The same things were measured in two ways. Each way mixes the same 4 hidden numbers, adds some noise and spreads widely along 2 directions of its own, which tell nothing about the thing.
In the rows, zero is written as 128.
Some things both ways: the first way, then the second way.
[109,173,131,97,151,107,109,119,158,164,142,152,100,122,142]
[118,101,106,155,112,82,88,119,119,122,143,134,104,154,157,153,123,125]

[139,184,139,83,138,117,56,130,186,135,144,153,112,157,141]
[104,91,105,171,119,87,88,101,98,122,146,130,90,114,154,140,119,135]

[137,153,131,100,164,129,95,109,149,172,118,132,85,107,142]
[108,119,130,124,133,141,128,157,113,140,143,149,119,156,158,134,98,103]

[165,174,136,92,147,147,71,121,189,156,154,133,90,154,159]
[119,97,102,123,116,85,59,128,114,133,153,117,119,152,155,154,125,84]

[116,160,155,104,149,107,118,112,146,155,134,116,93,123,150]
[122,123,121,154,113,86,129,143,134,131,134,149,118,179,159,150,109,131]

[101,143,159,116,135,114,113,119,127,138,98,102,115,109,125]
[123,123,128,162,94,120,131,106,115,90,118,148,92,164,154,157,108,145]

[128,136,116,102,149,141,56,112,132,154,69,128,102,83,103]
[99,112,134,132,110,203,124,109,65,74,119,147,70,128,162,147,95,112]

[111,162,142,100,149,121,133,144,165,156,136,127,138,138,148]
[124,98,120,155,115,73,73,110,142,142,150,144,106,151,145,148,144,132]

[128,166,170,111,136,107,107,106,155,137,143,99,84,144,157]
[139,134,126,137,94,63,119,125,151,133,126,132,138,189,141,154,111,123]

[69,154,169,91,158,68,161,146,138,152,125,138,144,123,147]
[135,119,148,192,114,71,127,116,187,157,137,192,105,180,139,136,152,197]

[80,165,148,100,141,91,136,145,153,146,139,147,138,134,140]
[128,107,130,173,107,69,96,93,151,144,139,150,105,141,130,138,140,158]

[87,168,144,105,131,99,109,131,148,142,122,137,128,128,130]
[111,113,131,168,109,97,121,98,118,132,130,139,106,118,133,128,112,146]

[119,183,136,88,128,114,77,145,185,132,142,157,139,156,137]
[100,82,105,184,121,81,77,86,97,131,150,129,87,92,146,131,127,140]

[164,144,116,76,163,164,66,150,183,163,107,141,132,122,137]
[98,78,123,133,140,163,61,123,99,123,162,157,75,129,164,143,143,110]

[79,124,155,86,172,107,159,173,138,163,100,127,185,106,136]
[103,93,146,205,150,132,133,141,148,150,157,217,64,147,169,125,148,207]

Other things, the second way, with their names:
J_201: [125,140,142,152,97,118,156,118,128,115,112,149,114,165,142,144,94,142]
J_703: [112,117,129,135,105,104,107,97,110,135,129,117,121,114,127,127,102,108]
J_595: [116,118,132,134,117,108,109,118,124,144,138,136,122,136,137,128,110,113]
J_223: [115,115,142,163,115,136,125,118,128,120,131,172,88,151,150,140,124,155]
J_763: [117,139,149,105,111,180,147,151,111,109,121,155,116,181,156,146,87,97]
J_417: [118,149,144,144,100,136,181,134,113,108,110,145,123,162,148,137,72,131]
J_304: [88,88,107,177,142,126,116,141,87,125,154,155,79,123,179,133,109,141]
J_224: [115,101,114,157,126,79,99,136,132,149,150,148,108,156,157,141,125,133]
J_704: [115,112,108,124,98,71,82,88,101,133,133,85,136,105,122,132,98,82]
J_81: [98,115,118,121,122,138,121,132,78,123,135,114,119,119,151,129,77,82]
J_399: [99,89,125,159,133,134,93,111,106,135,151,155,85,113,152,130,130,136]
J_346: [111,112,99,119,121,110,98,159,97,113,147,124,117,177,177,161,95,81]
J_923: [121,113,123,155,107,99,105,114,129,122,135,145,103,157,149,152,121,135]
J_710: [120,121,123,159,85,95,113,75,104,99,116,116,104,123,131,147,104,133]
J_142: [117,118,137,149,126,134,131,154,138,129,139,176,102,185,165,145,119,142]
J_259: [116,119,143,165,120,108,137,127,147,149,136,170,110,150,142,126,118,157]
J_511: [99,120,141,148,119,179,149,126,91,101,126,159,87,135,159,135,93,133]
J_881: [126,129,152,149,99,145,136,110,134,105,118,167,95,169,144,147,117,150]
J_52: [141,151,159,130,86,111,147,112,158,129,110,148,135,177,119,139,105,132]
J_972: [124,111,128,125,107,86,81,107,134,150,141,125,127,141,126,134,125,102]
J_210: [104,117,140,142,73,157,104,22,60,80,103,96,88,54,101,126,94,115]
J_310: [121,125,125,123,102,106,111,118,115,122,129,123,127,152,141,143,101,97]
J_462: [117,130,132,141,119,114,144,152,127,135,131,152,122,175,160,141,96,122]
J_479: [111,118,120,145,109,137,123,129,98,97,127,143,96,159,167,155,98,121]
J_265: [119,99,110,121,121,104,65,132,119,132,153,133,111,160,156,153,129,93]
J_696: [117,97,126,143,140,147,102,174,138,124,158,195,80,210,190,161,143,140]
J_746: [129,118,103,136,79,71,88,85,100,99,120,93,121,143,137,159,104,97]
J_959: [110,126,147,126,132,171,148,162,124,130,136,175,107,173,160,136,102,122]
J_775: [118,125,119,115,114,99,116,143,117,138,136,119,140,158,148,139,90,82]
J_591: [148,158,147,132,77,110,157,119,157,105,102,152,131,208,135,159,102,135]
J_611: [118,150,170,138,99,171,175,112,125,118,106,161,113,146,125,122,87,142]
J_556: [120,113,126,139,109,137,111,130,118,100,132,155,93,178,165,162,118,125]
J_651: [128,116,112,97,113,53,75,131,135,172,150,94,167,148,127,133,106,60]
J_436: [134,139,146,128,95,111,131,115,145,129,121,145,129,169,129,141,108,122]
J_698: [115,116,122,144,113,89,107,115,120,142,138,126,122,133,137,131,106,114]
J_307: [137,127,150,155,90,105,115,88,156,120,119,159,105,165,123,146,135,157]
J_734: [99,95,135,160,138,162,110,135,110,124,150,181,73,143,167,139,131,147]
J_416: [125,113,119,183,113,61,121,123,147,141,137,155,109,164,153,144,126,163]

Some of these things the first way, each followed by its name:
[117,163,140,104,142,122,100,124,157,151,128,129,111,129,140] -> J_595
[129,145,145,113,142,135,88,114,139,152,102,104,100,110,130] -> J_479
[113,146,162,115,136,119,113,119,137,141,110,97,109,123,140] -> J_436
[95,160,160,106,146,78,107,100,128,148,113,124,79,111,133] -> J_52
[101,166,168,98,142,93,127,131,154,142,139,122,122,148,152] -> J_416
[142,160,127,102,157,147,105,131,170,171,136,129,108,129,150] -> J_265
[145,164,150,108,133,131,72,109,161,135,126,108,88,142,145] -> J_310
[119,131,168,107,135,127,100,130,132,132,85,85,131,117,129] -> J_881
[141,136,154,106,152,142,91,124,148,152,102,97,112,115,141] -> J_556
[110,123,154,112,159,137,147,135,128,165,102,91,130,101,141] -> J_142
[138,129,149,102,163,144,107,122,137,163,90,96,106,97,136] -> J_959
[122,165,150,94,148,112,95,124,158,145,125,132,110,133,141] -> J_923
[114,161,147,105,150,124,134,140,163,158,134,122,126,134,156] -> J_224
[146,178,149,98,119,128,53,120,174,122,130,125,102,157,138] -> J_703
[104,132,182,130,132,116,130,106,113,138,97,66,95,110,142] -> J_591
[130,149,159,109,149,124,109,110,144,154,120,103,90,122,147] -> J_462
[117,155,127,95,154,130,106,135,156,160,117,138,125,118,136] -> J_304
[103,154,164,95,140,94,101,130,142,133,109,126,127,126,134] -> J_307
[130,180,146,116,112,126,71,106,166,123,140,114,83,149,141] -> J_746
